There are 8 hidden switches. A switch that is on adds its own fixed numbers to the row, and there is some noise. The rows also spread widely along 10 directions, which tell nothing about the answers.
(in the rows, 128 means zero)
Some rows, each with its switches (1 for on, 0 for off) after it:
[140 142 134  99 122 106 126 115  98 123 135  80 135  74 121 178  93 111
 110  87 192  88 136 108 127 125 157 122  87 166  91 146] | 1 0 0 1 0 1 1 0
[ 92 102 140 170 131 165 112  62 165 168 149 183 113 209 118  69 180 145
 199 151  90 158 129 121 131 117  99 109 168  89 146 131] | 1 0 0 0 1 0 0 1
[145 124 125 176  99 113  89 100 132 123 144 158 117 172 111 131 128 108
 137  52 177 136  69 136 164 139 110 172 107 124 106  55] | 0 0 0 0 1 1 0 0
[118 139 141 126 132 163  90 110 117 122 151 116 153 134 125  83 163 119
 150 111 142  94  89 147 136 142 179  81 175  96  61 179] | 1 0 0 0 0 0 1 1
[146 146 123 143  84  99 196 140 135 180 124 110  73 140 108 192  98 159
 132 143 124 189 163  86 142  89  89 173  79 122 175 120] | 1 0 0 0 0 1 1 1
[126 137  97  97 135 120 157 133 137 120 124  50 136 117  85 172 135 132
 145 143 142 142 133 136  91  78 149 131 127 169 130 187] | 1 0 1 1 0 0 1 1
[134 106  96 129  75 133 148 125  83 149 127 109 127  62 161 192 117  93
 138 129 162 150 141 106 152 119 114 142 122 150 153 136] | 0 0 0 0 1 0 1 1
[105 145 137 105  88 114 166 127 137 145 118 115 103 197 123 147 121 128
 141 165 125 138 173  95 125 107  88 150 160  93 151 130] | 1 0 0 1 0 0 1 0
[148 122 172 139 119 133 103  80 173 139 129 151  68 182 109  97 126 120
 141  77 169 153 111  98 168 106  97 164 104 140 116  88] | 0 1 1 0 1 1 1 0
[ 91 105  78 156 143 109 113  94 120 153 173 133 146 150 107 118 167 167
 168 131 128 137 143 175  82  93 130 139 144  86 141 146] | 1 0 1 1 0 0 0 0
[ 96 114 140 134  76 161 159 122  92 140 109 117 102 161 177 201 147  99
 144 207  88 157 136  71 156 157  89 134 170  96 178 143] | 1 1 1 0 1 0 1 1
[133 107 168 155 168 101  93  63 102 117 163 136 139 101 146 187 103 102
 147  72 160  57 145 104 101 171 110 117  72 193 131  85] | 1 0 0 1 0 1 0 0
[104  93 112 156 145 150 100  59  92 146 146 127 155  54 126 150 129 114
 162 104 147 110 114 112 116 128 152  90  92 167 121 162] | 1 0 0 1 0 0 0 0
[103  98  85 169 127 141 126  72 150 159 133 133 112 145  73 139 154 144
 185 131 124 197  87 132 123  80 118 141 102 145 156 143] | 1 0 1 1 1 0 0 1
[120 131 163  81 101 170 138 115 119 115  88 108  99 131 155 147 117  86
 117 142 152 119 144  53 181 149 113 118 149 153 112 139] | 0 1 1 0 1 0 0 0
[120 118 130 112 124 137 157 116 170 110 114  84  97 169 109 150 156 109
 162 156 126 161 154 107 117  72  96 161 153 171 155 154] | 0 1 0 1 1 0 1 0
[118 145 153 133 102 122 133 112  71 138 120 130 132 149 156 185 100 111
  99 128 131  92 124  90 134 191 121 123 127  93 131 113] | 1 0 1 0 0 0 1 0
[126 123 136 116  83 143 126  88 115 134  89 101 113 123 102 179  90  76
 130  99 183 144  66  75 183 129 140 133  98 163 104 135] | 1 1 0 1 0 0 1 1
[116 132 101 107 117 106 119 136 105 116 162  90 144 115 139 132 135 137
 119 114 176 100 164 158 117 118 143 134 155 108  95 147] | 0 0 0 1 0 1 0 0
[136 122 150 182 144 121 118 124 127  86 165 125 111 122 156 192 168 100
 171 123 113 128 116 124 132 139  92 157 124 174 144  98] | 0 0 0 1 1 1 0 0
[108 128 137 122  95 125 168  87 142 143  57 110 110 173  78 191  75 106
 116 141 140 156 116  58 142 126 102 146  84 179 166 110] | 0 0 0 1 0 0 0 0
[123 135 131 162  87 127 164  96 167 170 101 128  57 173 100 155 125 138
 125 135 116 217 112  88 166 100  86 186  93 113 162 119] | 0 1 0 1 1 0 1 0
[159 179 144  95 110  94 155 182 145 131 163 100 102 146 131 106 132 156
 135  93 157 112 180 137 134  93 114 158 148  81  89 132] | 1 0 0 0 0 0 1 0
[138 123 125 144  65 112 123 116 100 134 119 141 135 156 126 175  94  84
 123  83 178 131  80 109 168 148 109 163 123 121 130  71] | 0 0 0 0 0 0 1 1
[106 138  87 110  99 119 180 130 133 169 113  80 116 138 100 135 132 172
 116 176 126 174 174 131 102  77 138 137 137  91 146 196] | 0 0 0 1 0 0 1 0

New rows, each followed by its switches (1 for on, 0 for off):
[150 123 132 180 150  99 103  80 138 138 165 137 125  98  98 149 118 128
 161  50 158 124  96 132 118 111 122 151  60 160 118 110] | 1 0 0 1 0 0 1 0
[ 93  97  99 175 116 128 103 108  89 115 151 140 172 178 144 157 165 100
 159 140 127 107 102 160 105 166 121 131 183  98 147 104] | 0 0 0 0 0 0 0 1
[127 171 141 145 101 126 146 132 152 133  89 113  70 178  81 161 116 138
 104 115 126 196  58  92 183 133 117 176  96 103 109 120] | 0 1 1 1 0 0 0 0
[100 115 146 165 148 144 138  57 157 159 117 155 106 167  89 127 133 144
 169 143  96 154 122  87 120 123 106 112  96 141 154 132] | 1 0 0 1 0 0 0 0
[129  94 125 141 128 113 112  99  86 141 180 126 134 102 188 177 142 105
 150 105 153  99 164 138 107 140 100 148 132 122 152 110] | 1 1 1 0 1 0 1 1
[152 105 107 140  88  98 131 138  92 129 159 125 115 104 146 187 116 106
 153 101 184 135 150 121 143  87  90 188 121 154 158  82] | 0 0 1 0 0 1 1 0
[131 128 161 117 133  91 139 105 122 135 137 138 138 155 150 156  94 121
 111  97 156  75 196 102 104 156  87 138 114 139 145  82] | 0 0 0 0 0 0 0 0
[119 135  55 174  91 100 154 126 120 172 139  88 108 131  64 177 129 175
 126 123 140 202  87 155 115  73 150 172  86  90 136 158] | 1 0 0 1 0 1 1 0
[ 93 122 113 117 103 145 147 103  88 183 141 115 124  69 157 128 133 154
 131 167 122 140 182 110 127 113 145  99 140  66 133 201] | 1 0 0 1 0 0 1 0
[120 139  79 118 130 106 154 100 163 167 114  75 136 159  48 133 110 168
 104  82 168 149 115 153  85  93 159 130  74 135 108 162] | 1 0 0 0 1 0 0 1
[108 131 162 160 154 121 134  65 161 172 150 143  87 176 121 125 150 167
 135 127  98 155 149 120 103 127  99 145  96  88 147 139] | 1 1 1 1 1 0 1 0
[128 188 182 150 142 129 144 162 157 117 147 123  87 196 123 114 158 169
 128 143  81 126 130 124 140 153 125 127 145  66  91 139] | 1 0 0 0 0 1 0 0
[113 166 141 122  87 148 145 139 127 159 127 123  88 127 136  99 145 149
 122 158 110 173 129 112 175 122 137 126 166  42  97 177] | 0 0 0 1 0 0 1 0
[ 99  89  56 152 101 114 140 124  92 165 173 121 156 119 139 143 155 152
 172 145 147 144 171 169  98  82 118 142 154  87 158 144] | 1 0 0 0 0 0 0 1
[105 111 106 199 145 116 121 104  91 118 161 124 155 105 130 211 154 118
 167 126 108 123  92 140  97 145 118 141 105 143 157 126] | 1 0 0 1 0 0 0 0
[146 153 152 148 109 113 116  99 163 109 106 116 102 187  71 166 112  99
 112  80 154 142  53 109 148 142 128 161  91 160 105  96] | 0 0 0 1 1 1 1 0
[108 132 121  83 120 151 112 126 123  88 116  71 140 157  93 147 141 106
 144 146 159 111  95 122 134 119 165  99 174 155  85 167] | 1 0 1 1 0 1 0 1
[102  84  82 145  81 122 131  70 122 184 143 141 131 179 115 139 123 134
 155 130 160 151 155 127  99  99 101 146 136 106 169 108] | 1 0 0 0 1 1 1 1
[125 139 123 148 155 111 105 108 120 153 183 116 143 105 121 108 144 175
 128  82 154 101 138 172  98 132 173 106 107  88  78 157] | 1 0 0 0 0 1 0 1
[101  76 119 122 121 144  87  56 130 108 135 119 133 164 126 150 137  71
 175 107 188 110 110 108 131 115 109 126 145 187 126 104] | 1 1 0 1 1 1 0 1
[ 99 102  99 108 116 124 136  63 131 172 126 113 138 160  98 132 119 142
 138 138 152 138 153 125  87 106 127 120 128 115 145 156] | 1 0 1 1 1 0 1 1
[131 142 212 124 191 113 118  85 163 114 157 125 101 159 144 130 132 131
 141 107 130  75 186  95 108 152 104 116 110 157 111 121] | 1 1 0 1 0 1 0 0
[123 152 121 121 127 147 138 127 128 144 134  86 108  63 127 131 142 146
 121 124 131 163 120 126 154 126 165 113 114 117  84 192] | 0 0 0 1 1 0 0 1
[100 130 106 169 129 119 121  96 110 168 144 118 140 152 124 134 136 163
  91 114 128 134 117 168 104 170 155 126 119  48 112 153] | 0 1 0 0 0 0 0 1
[142 160 181 147 127 127 130  95 143 107  85 117 114 147  91 178  91  86
 105  90 138 121  54  78 154 169 133 126  78 177 106 114] | 0 0 0 1 0 0 1 0
[111 103 133 112 114 122 121  72 145 167 131 129 121 160 134 105 111 132
 121  94 180 121 176 118 125 129 104 140 127 114 131 118] | 0 1 0 0 1 0 0 1
[132 144 108 112  86 105 152 129 146 131 107 102 117 207  84 150 117 122
 123 106 160 140 111 122 126 100 104 174 128 126 131 100] | 1 0 1 0 1 0 1 0
[130 180 190  80 133 129 146 109 142 128 102  89 112 129 122 139 102 118
  90 114 136  85 150  79 131 162 143  94 108 131  81 166] | 1 0 0 1 1 0 1 0
[122 117 168 212 148 140 125  84 135 164 179 179  85 105 151 134 168 146
 200 143  63 166 134 108 141 118  82 138 108 104 166 131] | 1 0 0 1 0 0 1 0
[129 116  94 172 122 140 166  93 156 188 120 116 103 113  78 144 144 159
 152 136 110 215 114 128 114  78 129 143  81 144 167 171] | 0 0 0 0 1 0 1 1
[138 122  59 125  98 113 148 153 147 141 149  83 118 123  71 135 134 159
 165 103 181 183 123 154 132  40 142 166 118 148 116 146] | 1 0 0 0 0 1 0 1
[120 126 118 184 144 111 158 105 112 152 138 108  98 105 106 237 124 151
 143 146  99 178 112 107 111 126 116 150  56 153 178 131] | 1 0 1 1 0 1 0 1
[111 114  96 167 114 105 134  96  97 166 168 137 146 146 142 160 139 141
 132 118 129 120 152 157  84 137 112 144 124  72 155 124] | 1 0 0 0 1 0 1 0
[131 165 118 147 112 129 133 148 136 121 119  97 124 153  96 129 143 141
  97 100 133 146  81 149 139 141 152 140 125  94  83 145] | 0 0 0 0 1 0 0 0
[105 137 102 187 125 154 114 122  83 135 132 105 139  90 120 162 159 148
 106 140 106 146  66 148 130 163 194  97 116  91  96 188] | 0 0 0 0 0 1 0 0
[ 82  93  88 131  71 141 127  98  73 144 122 112 139 126 144 190 122  98
 143 150 155 144 103 107 156 135 128 136 151 106 143 138] | 1 1 0 1 0 0 0 1
[128 139 130 132 115  90 133  92  90 176 149 112 124  89 139 159  90 151
  72  95 169 110 162 130 114 159 150 128  79  80 114 142] | 0 0 0 1 0 1 1 0
[117 122 147 177 139 132 103  97 147 130 156 158 114 212 111  97 180 148
 161 140 106 142 113 153 111 127 118 133 164  82 129 121] | 0 0 1 0 0 1 1 0
[105 132 132  96  90 123 158 123 107 120  92  86 131 158 148 199 107  88
 103 157 144 118 140  88 138 164 114 127 147 141 137 123] | 0 0 0 1 1 0 0 1
[ 92 110 113 124  88 172  93 112  97 132 150 140 121 119 148 100 169 120
 177 149 146 139 112 114 176 110 143 108 187  84  87 153] | 1 0 0 1 0 1 0 0
[140 144 153 136 151 152  95 112 137  74 123 109 119 107 116 157 149  82
 151  90 140 124  51 109 165 142 137 133 119 194  87 125] | 0 0 1 1 1 0 0 0
[119 134 161 150  83 135 110  95  77 144 135 162 116 114 167 164 108  87
 135 112 136 109 101  80 179 180 111 123 128  89 117 102] | 1 0 0 1 0 0 1 0
[102  94 145 146 112 156 139 100 100 137 133 149 126 123 192 158 151 101
 164 180  99 121 190  87 130 151  77 114 163 132 180 122] | 0 0 0 0 1 0 0 0
[107 133  88 104 105 107 152 139 118 125 128  84 144 152 104 164 121 131
 136 131 154 126 148 135 109  98 123 147 141 121 128 141] | 1 0 0 1 0 0 0 0
[ 96 107 148 159  68 158 143  92 101 159 111 177 106 188 150 143 127 101
 164 178 100 144 127  64 167 144  79 129 166  85 167 101] | 1 0 0 0 0 0 1 0
[149 112 134 145 141  94 146 117 177 106 138  99 109 197  93 168 133 115
 159 103 163 134 154 127  93  69  80 191 116 202 170  88] | 0 1 0 0 0 1 1 0
[128 156 119 170 129 130 147 146 108 107 126  90 137 126 126 195 152 120
 106 130 101 139  71 144 123 175 147 131 116 129 117 151] | 0 0 0 0 1 0 0 1
[132 166 154  67 120 140 139 141 160  66  82  35 110 170  97 167 128  78
  94 131 164 114 107  90 140 120 152 134 151 190  80 172] | 0 1 0 1 1 1 1 0
[112 117 135 107 129 162  70 110 109  99 166 116 121 109 145  97 169 115
 172 112 171 107 110 129 172 110 156 114 177 120  61 158] | 1 1 1 1 0 1 0 0
[127 156 132 109  91 173 164 167 145 133 106  86  76 107 112 124 146 147
 142 171 116 192 124  90 193  87 146 116 151 127  97 190] | 0 0 0 0 0 1 0 1
[117 152  94  90 110 128 178 129 130 161  99  54 121  98  75 159 108 157
 107 147 144 158 152 110 107  76 167 120  99 134 118 213] | 1 0 0 1 0 0 1 0
[139 171 165 149 134 106 140 161 117 101 146 108 109 136 151 182 150 123
 121 136 101 124 118 130 132 158 118 153 141 104 122 135] | 0 0 1 1 0 0 1 0
[146 162 136 139 123  69 147 140 151 139 152 120 109 160 114 142 110 152
 115  77 155 132 150 147 129 122  93 185 103  99 121  86] | 0 0 0 1 0 0 0 0
[138 132 111 169 109 154 114 136 127 106 137 101 125 135 107 141 180 111
 146 124 126 159  60 154 144 113 157 139 149 129 102 156] | 0 0 0 0 1 1 1 0
[113  96 103 152 107 123 135 100 133 166 170 139  77 122 151 143 158 148
 180 136 136 180 179 111 150  70  77 173 123 110 163 116] | 1 1 0 1 1 1 0 0
[139 127 104 202 127 130 122 104 156 145 137 125 106 140  70 130 152 144
 144  82 135 193  55 155 136  86 137 168  87 126 125 145] | 0 1 0 0 0 0 1 0
[115 130 124 110  68 119 120 108  94 146 125 134 140 175 146 134 108  97
 109  99 178  91 132 114 138 154 115 137 157  79 112  98] | 1 0 0 0 1 0 1 0
[112 172 141  77  86 123 151 136 134 137  96  98 105 166 129 122 109 130
  85 136 148 125 151  99 159 149 126 128 154  84  92 148] | 0 0 0 1 1 0 0 0
[149 166 198 137 134 117 113 116 139 129 152 148  94 150 137 115 115 142
 124  76 140  93 130  97 158 167 122 119 102 109  78 100] | 1 0 0 0 0 1 0 0
[156 167 191 125 130 112 146 113 168 144 140 136  83 157 121 117 107 137
 124  75 139 117 145  91 146 135 101 143  90 116 104 106] | 1 0 0 0 1 0 1 0
[120 137 119 199 123 146 147 103 132 173 125 143  96 146  78 148 146 167
 155 139  78 199  70 118 133 110 135 144  83  97 150 154] | 1 0 1 0 0 0 1 0
[131 125 103  88 117 126 121 104 147 167 136 111 125  98 112  62 121 157
 125  82 195 129 175 136 135  77 143 125 117 117  89 162] | 0 0 0 0 1 0 0 0
[144 174 143 105  76 111 150 135 140 145 109 117 103 183 103 133  88 124
  88  79 168 125 106  94 164 136 120 152 113  92  89 105] | 1 0 0 0 1 0 1 0
[133 152 124  84  95 114 173 171 130 132 125  87  87 157 157 137 135 146
 111 152 146 149 198 117 152 102  92 174 158  86 130 138] | 0 1 1 0 1 0 0 0
[ 99 103  39 154  59 152 131 133  61 164 126 120 137  87 114 160 131 139
 147 142 149 187  81 128 168  94 150 144 129  82 133 157] | 1 0 1 0 0 0 0 0
[112 178 118 137  70 132 178 150 131 171  88 106  98 191  84 142 112 163
  93 154 108 180 103 104 153 124 139 139 125  45 113 163] | 1 0 0 0 0 0 1 0
[126 156 159 123 112 146 145 131 104 151 131 121  95  89 150 140 118 149
 118 137 122 128 155  76 169 148 135  99 109 100  99 157] | 1 0 0 0 0 1 0 0
[130 140 186 186 124 127 116  57 142 187 128 198  80 161 121 106 102 164
 113  83 122 149 113  86 167 172 115 123  64  82 117  94] | 0 0 0 0 0 1 0 0
[153 181 184 174 112 114 132 163 127  93 136 149  96 168 141 183 123  99
 143  88 114 115  63  89 185 181  85 163 109 120 106  61] | 1 0 0 0 0 0 0 0
[115 121 111  95 132  93 136  98 151 145 133 102 142 161 101 121 111 138
 126 107 180 111 179 141  93 105 121 138 132 135 126 128] | 0 0 0 1 0 0 0 1
[123 106  99 207 120 104 119  91  95 170 164 161 134 105 146 167 135 142
 130  88 130 142 126 155 114 151 104 161  86  92 160  94] | 0 0 0 0 1 0 0 0
[152 132 151 103 103 116 173 119 159 121  80  97  88 150 101 188  80 102
 116 108 171 141 148  49 150 113  88 158  73 217 146  87] | 0 0 0 0 1 1 0 0
[125 151 147  60 102 144 183 139 130 114  72  68 122 129 132 169  94 101
  96 152 152 110 179  62 140 134 124 112 130 179 128 157] | 0 0 0 0 1 0 0 0
[124 141 106 136 128 116 123 128 133 161 175  99 104 105 116 103 169 185
 138 135 130 173 138 175 119  86 164 135 143  68 100 192] | 0 0 1 1 0 1 1 1
[130 154 145 142  84 139 153 138 130 108  76 110 109 173 107 183 112  92
 108 125 128 153  67  77 173 161 112 148 113 149 125 106] | 0 0 0 0 1 0 0 0
[ 99 121 120 198 111 103 103  47  98 163 126 155 153 189  87 179  98 115
 107  82 143 119  40 140 109 191 143 131  88  81 130  97] | 1 0 0 1 0 0 1 1
[135 130  98 159 156 129 126 151 138 103 169  74 123 117 109 144 181 153
 146 116 139 142 126 176 102  84 149 154 135 143 108 172] | 0 1 0 0 0 1 0 0
